The rows of a group lie close to one hidden flat surface of 11 dimensions, which passes through zero. Surfaces can cross.
In the rows, 128 means zero.
Some rows, each with its group after it:
[125 109 123  84 113 125 166 153 162  79 153 151 224 111 104 172 126 172
 108] -> j272
[122 163 136 114 128 118 142 122 105 148  89 134  98 134 174  97  83  94
 106] -> j622
[137 121 108  98 106 130 120 161 147 135  92 141 154 129 138 117 118  99
 145] -> j272
[116 139 134 129 116 161 100 166 105 126 164 153 136 117  95 105 151 110
 150] -> j621
[157 178 127 148 122 130  84 142 122 145 174 103 158 187 156 132 121 166
 146] -> j621
[119 158 125  63 145 122 118 179 117 141 141 140 133 119 111  89 126  83
 149] -> j181
[148  86 107 182  77 164 115  99 139 126  71 140  88 125 129 133 167 156
 116] -> j721
[139  82  84 122 137 128 130  98 156 117 121 136  84 103 155 167 159 135
 152] -> j220
[155 112 101 183 198 102 156 136 171 104  95 133 151 140 193 107 119  94
 122] -> j721
[122 153 152 160  90 166 110 170  69 141 162 145 126 172  80  86 136 147
 104] -> j621
[131 103 124 109 147 108 132 124 155 108 108 120 119  99 156 137 100  59
 143] -> j622
[155 104 175 154 119 126 114 164 124 138 100 203 153 114 180 201 121 139
 174] -> j622
[160 132 120 134 135 130  86 142 156  89 137 107 120 102 143 120 157 104
 154] -> j272
[113 103 128 136 116 129 149 151 119 111  92 131  64  82 109  98 153  96
 144] -> j272
[124 140 140 123 125 121 134 121 129 107 145 112 135 109 128 134 123 136
 127] -> j272
[118 146 119 106 107 133 111 116 139 137 105  92 120 113 112  93 128  99
 141] -> j272
[176  98  75 121 148 102 128  99 186  95 148  76 123 160 150 170 158 180
 110] -> j272
[ 91 124 144 126  20 187 136 143 100 113 103 138 173 132  69  86  85 101
  79] -> j757
[117 136 100 102 125 131 134 165 103 127 186 127 116 161 136 125 108 116
 143] -> j757
[103 147 172 124 106 112 168  99 109 120 121 111 146 111 112 141  95 168
  94] -> j621
[116 120 139  96 101 136 155 146 107 119 153 154 159 149 107 151  98 144
  90] -> j757
[137 132 160 107  93 106 163 183 127  97  77 177 136  65 169 156 124 154
 153] -> j622
[140 141 110 145 110 146  98  93 161  95  84  94 103  80 139  86 152 102
 124] -> j622
[109 124 180 191 101 151 138  83  96 103 131 152 104  88 134 157 123 158
 106] -> j621
[ 94 187 173 150 150 126 117 143  47 184 159 117  56 135  95  71 142 127
 156] -> j621
[178 168 181 142 126 135  54 149 106 137 142 143 119 155 165 140 125 127
 125] -> j272
[103 114 145 122 192 114 154 102 101 157 128 151  92 135 127 119 100  73
  99] -> j272
[135 112  96  88 115 172 112  99 169 104  73 199 153  87 165 120 115  67
  80] -> j721
[107 137 130  98 181 116 134 167  95 152 185 153 112 131 108 122 143 113
 159] -> j622
[149  94  86 115 148  72 138 139 125 149 146  30  34 199 133 127 116 100
 154] -> j721
[ 80 191 161 103 152 136 156  96  61 155 162 142  89 119  58  70 152 182
  52] -> j622
[156  84  59 121 133 146 114 121 142 178 106 161 108 200 152 143 143 127
 115] -> j721
[198  72 123 126 134 100 109 162 201  11 137 116  97  41 163 201 202 151
 174] -> j721
[115 125 160 179  81 161 139  91 107 123 120 154 164 139 131 151  98 162
  81] -> j181
[ 88  81  93  61 116 133 174  65 134 129 111 138  98 101 106 148 105 104
  82] -> j220
[126  85  86 107 151  71 168 116 170 112 114  36  72 111 102 125 155 130
 158] -> j220
[102 152 121  70 110 128  96  56  95 249 109 120  87 176 142 159  79 124
 144] -> j721
[120 122 134 128  75 159 123 204 103 106 115 163 120 108 109  90 135  88
 150] -> j721
[108 153 152 122 166 125 129 113  83 161 169 126 106 169 108 106  98 102
  89] -> j272
[132 113  83 134 139 101 149  68 170 142  90  68 116 145 153 136 121 142
 130] -> j621
[120 109 139 114 112 150 116 165 129 130  93 185 131  82 116 122 145  96
 154] -> j621
[111 126 199  91 157 152  99  38 142 134 108 171 168  67  78 150 115  92
  50] -> j622
[132 130 178 177 152 138 124 172  75 126 135 170  90 136 132  97 125  89
 112] -> j757
[107  91 181 142 112 118 181 144  98 121  82 181  95  73 115 152 133 142
 125] -> j181
[143 175 116 118 144 136  88  91 146 123 149 103 133 125 126 105 156 153
 112] -> j622
[154 107 132 171 161 151 130 210 104 121 123 210 136 166 134  80 139  83
  95] -> j220
[146 122 109 154 164 157 120 114 163  96 118 198 167  98 165 131 158 128
 105] -> j721
[161 127 103  93 137 114 116 131 171 115 127 110 171 154 153 142 108 116
 112] -> j220
[112 116 116  85 143 107 175 136 116  99 171 116 100 125 115 138 119 136
 102] -> j757
[126 139 150 182  81 172  92  83 114 173  87 162 148 142 143 143 122 152
 123] -> j621
[156  94 113 185  89 175 102 121 136 100 125 150 128 151 132 133 149 139
  94] -> j621
[123 153 163 120 150 135 122 122 106 129 125 171 104  84 121 120 154 142
 117] -> j622
[112 130 127 150 163 116 147 117 110 137 138 108  75 125  95  94 164 143
 123] -> j757
[131 129 139 146  99 142 131 160 109  85 134 118 102 118 122  96 121  99
 117] -> j220
[115  92 116 154  95 157 120 130 110 154 155 161 129 148 123 174 134 155
 164] -> j757
[ 80 135 105 173 228 105 169  63 149 126 156  89 110  78  95  92 180 145
 147] -> j721
[114 147  94  41 126 145 108 197 129 134 195 107 189 167  12  62 158 117
 111] -> j621
[131 124 145 114 157 143 118 128 111 160 148 187 146 151  97 141 149 151
  92] -> j622
[150 135 115 125 184  98 117  83 148 140 145 102 107 150 172 159 125 136
 127] -> j181
[151 111 162 220 191 144  72 110 109 128 172 138  82 139 155 138 139  74
 150] -> j757
[117 137 127  89  97 136 135 122 139 142  97 129 178 138 107 115  97 117
  97] -> j181
[131 163 138 123 160 108 125 172 110 182 101 160 121 132 149 107 139 127
 174] -> j757
[118  42  92 139 140 175 143 186 126 150 105 200 136 160  30  72 185  81
  92] -> j272
[ 92 155 112 155 153 137 116  78 118 129 184  68  98 117 103  97 144 125
 149] -> j181
[116  80  88 145 112 165 139  91 126 152  69 182  82 123 148 123 130  97
 107] -> j220
[147 146 143 182 170 146  68 119 135 142 143 102 145 164  93  71 147  82
 110] -> j757
[122 116 124 184 125 160  98  74 127 152 114 132  89 113 115 127 172 143
 141] -> j621
[162  98 117 184 103 141 132 158 136 112 110 141 138 169 133 129 149 162
 109] -> j721
[112 126 112 155 102 142 152 114 100 160 109 120 104 168  92  96 138 169
  92] -> j757
[113  90 114  94 161 120 152  86 159  98 116 106 101  88  90 111 139  80
  82] -> j622
[148  90  79 134 141 147 133 189 128 176 108 192 152 204 126 108 144 114
 124] -> j220
[ 90 132 163 126  91 148 153 189  78 129 119 160 130 109  73  81 125 108
 130] -> j220
[142 171 143 126 143 118  91 146 126 110 164 100 117 110 146 121 137 122
 165] -> j181
[152 107  73 157 103 164  90 177 128  97 163 110  82 147 115  88 184 111
 159] -> j721
[120 134 104 195 110 155 103  38 159 131  73  73 113 110 145  93 127 106
 128] -> j272
[144 121 121 191 154 157  87 141  95 152 161 145  79 181 142 106 141  98
 136] -> j622
[134  85  64 127 138 162 130  97 130 135 142 159  89 168 144 131 132 109
  85] -> j220
[166 154 161 108 143  98 107 141 111 172  88 147  91 151 161 136 128 145
 116] -> j181
[107 123 146 153 104 139 131 135 103 112 139 131  82  73 106 134 167 153
 173] -> j220
[107  88 115 124 145  99 182 106 163 132  79 110 135  93  83 131 153 150
 133] -> j721
[113 131 126 106 157 112 134 132 125 158 119 143 115 108 132 135 135 122
 164] -> j181
[ 92 163 122 108  95 188 103 119 112 171 120 200 209 135 121 107 101 112
 118] -> j181
[146 123 107 158  80 208  78 160  93 100 161 219 107 136 183 134 127  99
 125] -> j220
[150 109 125 157 105 157  97  82 141 164  79 156 138 159 135 147 135 149
  95] -> j621
[115 102 157 110 158 135 131 159 132 127 115 161 164 113  68  95 126  58
 100] -> j757
[151 156 153  75 134 126  98 139 139 124 121 160 137  88 105 131 174 163
 112] -> j181
[107 127 109 111 112 117 148 111 126 155  96 104 102 125 122 111 122 128
 142] -> j272
[153 133 118 108  63 151 108 133 127 101 137 128 143 161 173 151  79 116
  96] -> j220
[160 120  98  84 193  77 129 140 167  82 186  70 117 142 157 145 118  96
 129] -> j181
[138  68 100  74 188  94 167 137 166 126 133 150 145 135 104 164 148 128
 105] -> j757
[140 150  47 143 136 141  80 149 139 153 130  61  90 183 156  43 122  43
 179] -> j181

New rows. What belongs after each?
[152 113  86 154 165 152  72 127 177  89 167  96 136 118 102  97 191  94
 148] -> j272
[105 123 118 132  97 138 147 166 113 141 116 151 139 113 114 119 140 144
 172] -> j272
[131 221 182 122 107 124  99 144 100 191  72 156 177 138 169 101  85 138
 142] -> j757
[118 142 120 123 163  93 136 118 141 173 113  99 147 143 143 128 111 125
 168] -> j721
[ 78 161 152 145  70 166 113  96  70 141 149 131  72  88 121 124 121 133
 161] -> j220
[143 134 112 143 185 158 109 102 135 132 130 222 137 122 200 143 132 109
 106] -> j721
[159 126 135 144  92 112 116 182 150 131  73 119 155 126 149 131 137 134
 182] -> j220
[109 154 162 143 123 105 168 144  88 124 154 158 128 115 190 178  89 176
 163] -> j272
[146 104 120 201 155 147 126 110 129 135 111 151 106 149 121 112 172 148
  98] -> j220
[116  99  90 186 101 148 161 145 114 117 115 152 120 155 215 133  67  76
 154] -> j621
[161 119  89 217  61 166  79 121 174 104 109  92 174 149 168 139 140 148
 182] -> j181
[ 99 108  94 129 180  71 163  96 170 128 104  31  75  78 108 100 155 102
 194] -> j721
[112 148 116 118 121 140 115 137 110 160 150 112 139 163  95  94 122 119
 122] -> j272
[154 130 145 173 152 139  84  94 130 144 153 138 131 148 142 166 152 167
 130] -> j622
[159 176 191 121  76 135  91 148 117 130  80 137 163 129 124 116 114 147
  96] -> j621
[ 76  95 159 124  94 161 126  93 105 146 158 160 156 106  93 183  93 107
 147] -> j757
[161 180 146  81 112 148  51 122 143 152  99 114 164 157 111  82 112  79
  81] -> j621
[162 113 101 176 130 150 101 122 148 112 161 118 146 170 125 138 168 172
 116] -> j272
[111 107 116  75 178 105 152 125 119 204 130 161 134 164  81 149 150 163
 123] -> j621
[117 141 164 116  59 114 161 167  88  97 153  64 125 156  79 108  88 146
  93] -> j220
[ 96 119 120 112 149 114 159 111 126 116 142 119 117  99 129 134 112 107
 138] -> j621
[118 124 109 129 132 154 129  82 130 133 110 137 113 133 126 103 122 108
  73] -> j181
[152 104 166 187 177 117 150 141 137  62 115 138 101  88 121 104 163 113
  81] -> j220
[111 117 147 144 122 120 152 133 106 110 158 108 115 127 115 138 110 130
 127] -> j622
[ 59 146 110 100  45 167 127 125 104 169 126 122 157 103  77 113 117 132
 189] -> j757
[133 158 127 109 127 118 102 112 155 117 124  82 134 101 132 118 129 115
 153] -> j181
[144 133 142 166  98 174 107  94 144  36 181 123 161 104 116 139 144 160
  63] -> j181
[125 160 121 108 156 118 111 106 112 150 157 103 122 179 183 119  54  62
 114] -> j757
[103  98  99 145 159 107 147  87 129 182 150  88 110 167 107 154 134 151
 165] -> j622
[ 90 157 150 128 120 157 119 117  89 122 173 138 118 102  96 106 131 123
 125] -> j220
[115 118  95  93 143 113 150 138 149 116 144 103 142 126 124 120 118 106
 140] -> j621
[148 109 117 131 148 143 103 125 149  82 171 149 142 117 160 161 128 101
 126] -> j621
[104 100 123 102 160 155 140  96 147 116 116 201 152  71  96 128 155 113
  90] -> j220
[150 107 142 147 125 145  84 131 185 123  48 147 176  83 126 111 145  68
 148] -> j757
[148 145 162 159 144 135 103 140  92 108 158 131  82 143 146 108 116  93
 101] -> j272
[119 110 123 114 123 136 146 123 157 134 103 137 194 131  60 115 153 160
  88] -> j220
[125 133 129 106 123 114 135 130 121 163  96 117 119 150 115 111 117 125
 115] -> j181
[147 126 130  97 113  96 150 125 142  78 130  62 125 150 141 127  72 100
  76] -> j220
[132 139  96 126 115 133 119 200 119 147 179  95 166 201  68  91 154 160
 149] -> j220
[154 131 136 119 123 127 122 140 128 118 122 132 118 143 125 123 138 140
  91] -> j181
[110 144 186  84 196  86 138  92 164 104 139 115 163  34  62 146 176 161
 130] -> j757
[212 132 150  92 112 109  76 170 180 128  51 155 167 129 149 149 161 152
 118] -> j621
[148 139 131 143 120 128 114 120 142 132  88 127 135 133 157 123 120 122
 122] -> j757
[122 158 141 153 166 139 107  89 136 156 117 137 158 130 124 101 131 121
 113] -> j220
[135 158 154 165 148 139 103 134 107 183  93 142 142 171 122  77 119 102
 111] -> j757
[178 134 124 136 154  79 110  73 166 157  70  78  99 158 215 167  96 125
 131] -> j181
[128 198 160 137 188 108  93  80 142 154 136  90 171 131 150 108 101 111
 127] -> j220
[120 141 134 122 144 111 150 132 117 144  76 164  72  71 158 118 154 139
 160] -> j622
[129 123 102  79  82 148 132 150 123  65 175 103 128 143 123 114  88  84
  81] -> j220
[155 122 112 176 103 142 110 116 118 112 135 117  87 154 195 149 110 125
 133] -> j757
[114 124 112 119 138 118 128 118 128 162 120 114 111 134 118 127 135 128
 156] -> j721
[150  76 121 149 122 126 155 164 115  80 142 165  68 122 181 169 124 118
 129] -> j757
[147  97 107 176 188 129 133 129 124 148 108 164  86 159 159 104 144  95
 111] -> j220
[ 98 108  91 118 159 155 139 120 112 150 164 164 119 143  79 106 159 126
 107] -> j220
[122 120 127  98 142 120 138 157 115 140 139 157 134 139 140 141 106 102
 138] -> j757
[146 104 123 112 145 102 154 144 138 113 114 130 119 142 139 142 125 132
 102] -> j621
[120 162 151  99  98 114 122 115 127 131 120  96 145 112 149 143  85 122
 146] -> j220
[105 187  93 128 125 121 123 113  97 209 133 100 101 170 152 103 123 166
 178] -> j757
[ 98 125 116 131  72 150 138 122 125 176  58 127 157 144 112  96  93 101
 136] -> j181
[ 88 175 171 148 130 147 106 122  82 140 181 140 127  96 127 126 118 126
 174] -> j621
[105 122 120 126 112 136 149 128 120 132 132 125 142 127 103 122 129 140
 131] -> j621
[139 120 179 128 144 106 137 155 125 105 106 169 101  57 145 164 159 145
 162] -> j621
[121 173 170  95 140  98 122 133  75 165 142 109  55 129 138 124 111 123
 144] -> j272
[129 107 134 103 101 142 125 170 144 115 126 164 190 116  86 140 146 143
 134] -> j757
[ 69 111 104 137 127 148 172 130  88 130 156 126  96 130  93  82 102  79
 123] -> j621
[140 114 134  47 131 101 140 121 119 113 160 112 100 156 137 163  77  95
  69] -> j721
[142 138 140 123  93 126 132 136 123 106 143 115 139 139 126 150 122 175
 105] -> j272
[148  90 136 128 125 146 117 156 143  76 121 171 119  87 131 141 151  97
 119] -> j621
[151 134 149 112 143 101 121 127 160 111  83 153 128  66 194 170 126 123
 164] -> j622
[107 118  95  56 102 131 157 147 135 107 179 109 177 151  62 125 121 146
  94] -> j757
[132 141 151 120 156 120 116 134 116 154 146 175 135 121 154 173 136 155
 159] -> j721
[104 132 102 101 143 102 138  90 163 135 123  70 161 126 155 135  68  76
 158] -> j181
[ 82  81  23  61 123 132 153 124 113 162 179  96  48 155  95 124 144 109
 174] -> j220
[127 118  95 152 101 127 152 151  85 154 115 109  52 184 138  92 119 125
 125] -> j272
[130 115 147 141 133 127 145 108 148  94 114 119 144  99  91 121 150 147
  84] -> j220
[146 133  95 168 110 161  97 131 128 130 123 118 108 159 125  88 161 132
 127] -> j622
[155  58 101 178 123 124 157 143 150  98 103 138 104 138 157 156 144 133
 132] -> j181
[160  74 107  43 115 100 164 165 174  50 134 131 149 112 139 177 106 107
  89] -> j220
[142 113 123 100 131 105 148 150 147 137  97 153 160 138 167 159 101 128
 133] -> j621
[142 141 165  50 193 100 105 133 141 101 150 142 111  75 119 135 135  73
 109] -> j621
[141 135 149 112 148 120 113 147 160 106 123 158 182  80 132 150 151 135
 153] -> j220
[140 121 158 100 142 117 126 145 115 126 127 146 110 128 118 131 124 109
  97] -> j272
[158 149 107 117 107 134  93 197 147 120 115 147 161 127 164 114 139 111
 183] -> j757
[151 156 145  75 113 112 110 147 130 106 157  97 133 134 109 137 127 147
 106] -> j272
[100 118 123 157 124 113 151 100 122 167 130  94 137 158 125 149 103 149
 158] -> j181
[ 83  87 117 108 134 110 199  78 154 114 136 139 176  86 130 199 103 169
 138] -> j621
[120 112 158 149  90 151 134 105 120 112 121 139 150 124  94 145 119 150
  84] -> j757
[132 116 140 143 171 145 106 102  93 199 160 191 112 183 119 165 149 159
 109] -> j621
[142 136 143 137 117 119 113 128 152 119  83 122 141  94 157 135 126 120
 156] -> j220
[126 134  98 116 125 135 119 105 138 196  99 146 180 192 163 140  80 119
 123] -> j181
[147 167 208 177 162 139  86 155  65 130 178 178 101 132 161 139 119 115
 132] -> j272
[120 168 140 126 118 115 130 112 128 134 109 106 118  97 132 117 143 169
 147] -> j757
[ 88  80  83 136  99 161 150 136 109 123 174 116  98 139  62 115 155 130
 145] -> j757
[147 159 170 142 114 139 105 118 114 133 149 143 179 163 131 153 110 174
  88] -> j757
[141 170 128  86 110 121 118 111 155 141  84 132 176 115 158 136 116 155
 123] -> j622
[101 117 150 146 110 128 136 108 119 152 108 124 133 110 118 146 110 125
 163] -> j622
[ 98 150 131 130  61 163 117  95 110 154  87 105 138 136  96  84  95 110
 100] -> j721
[139 166 135 114 123 116 131 136 116 155  85 152 124 136 188 120  96 125
 122] -> j622
[136 127  89 144 175 129 105  83 154 160 126 139 116 135 169 144 153 138
 153] -> j721
[ 67 185 121  85  66 130 153 127 109 191  68 110 162 113 105  78  96 141
 163] -> j622
[109 198 145  44 164  67 131 158 130 182 138  91 164 116 116 122 122 151
 197] -> j621
[159 111 166 120 113 108 156 140 137  59 113 132 132 108 142 153 111 140
  65] -> j621
[113 137 109 106 137 113 149 140 125 114 147 104 101 110 113 106 145 131
 142] -> j757
[107 191 125 119 186  82 115 101 108 177 161  36  64 133 103  79 154 139
 172] -> j621
[135  88 102 162  93 156 132 136 117 123 119 141 100 163 145 128 114 107
 115] -> j757
[152 141 155 107 161 123 117 154 167 106 117 168 225 111 125 134 134 123
 103] -> j220
[125 147 156 144 160 120 141 112 109 122 120 147 109 120 178 120  83  86
 101] -> j721
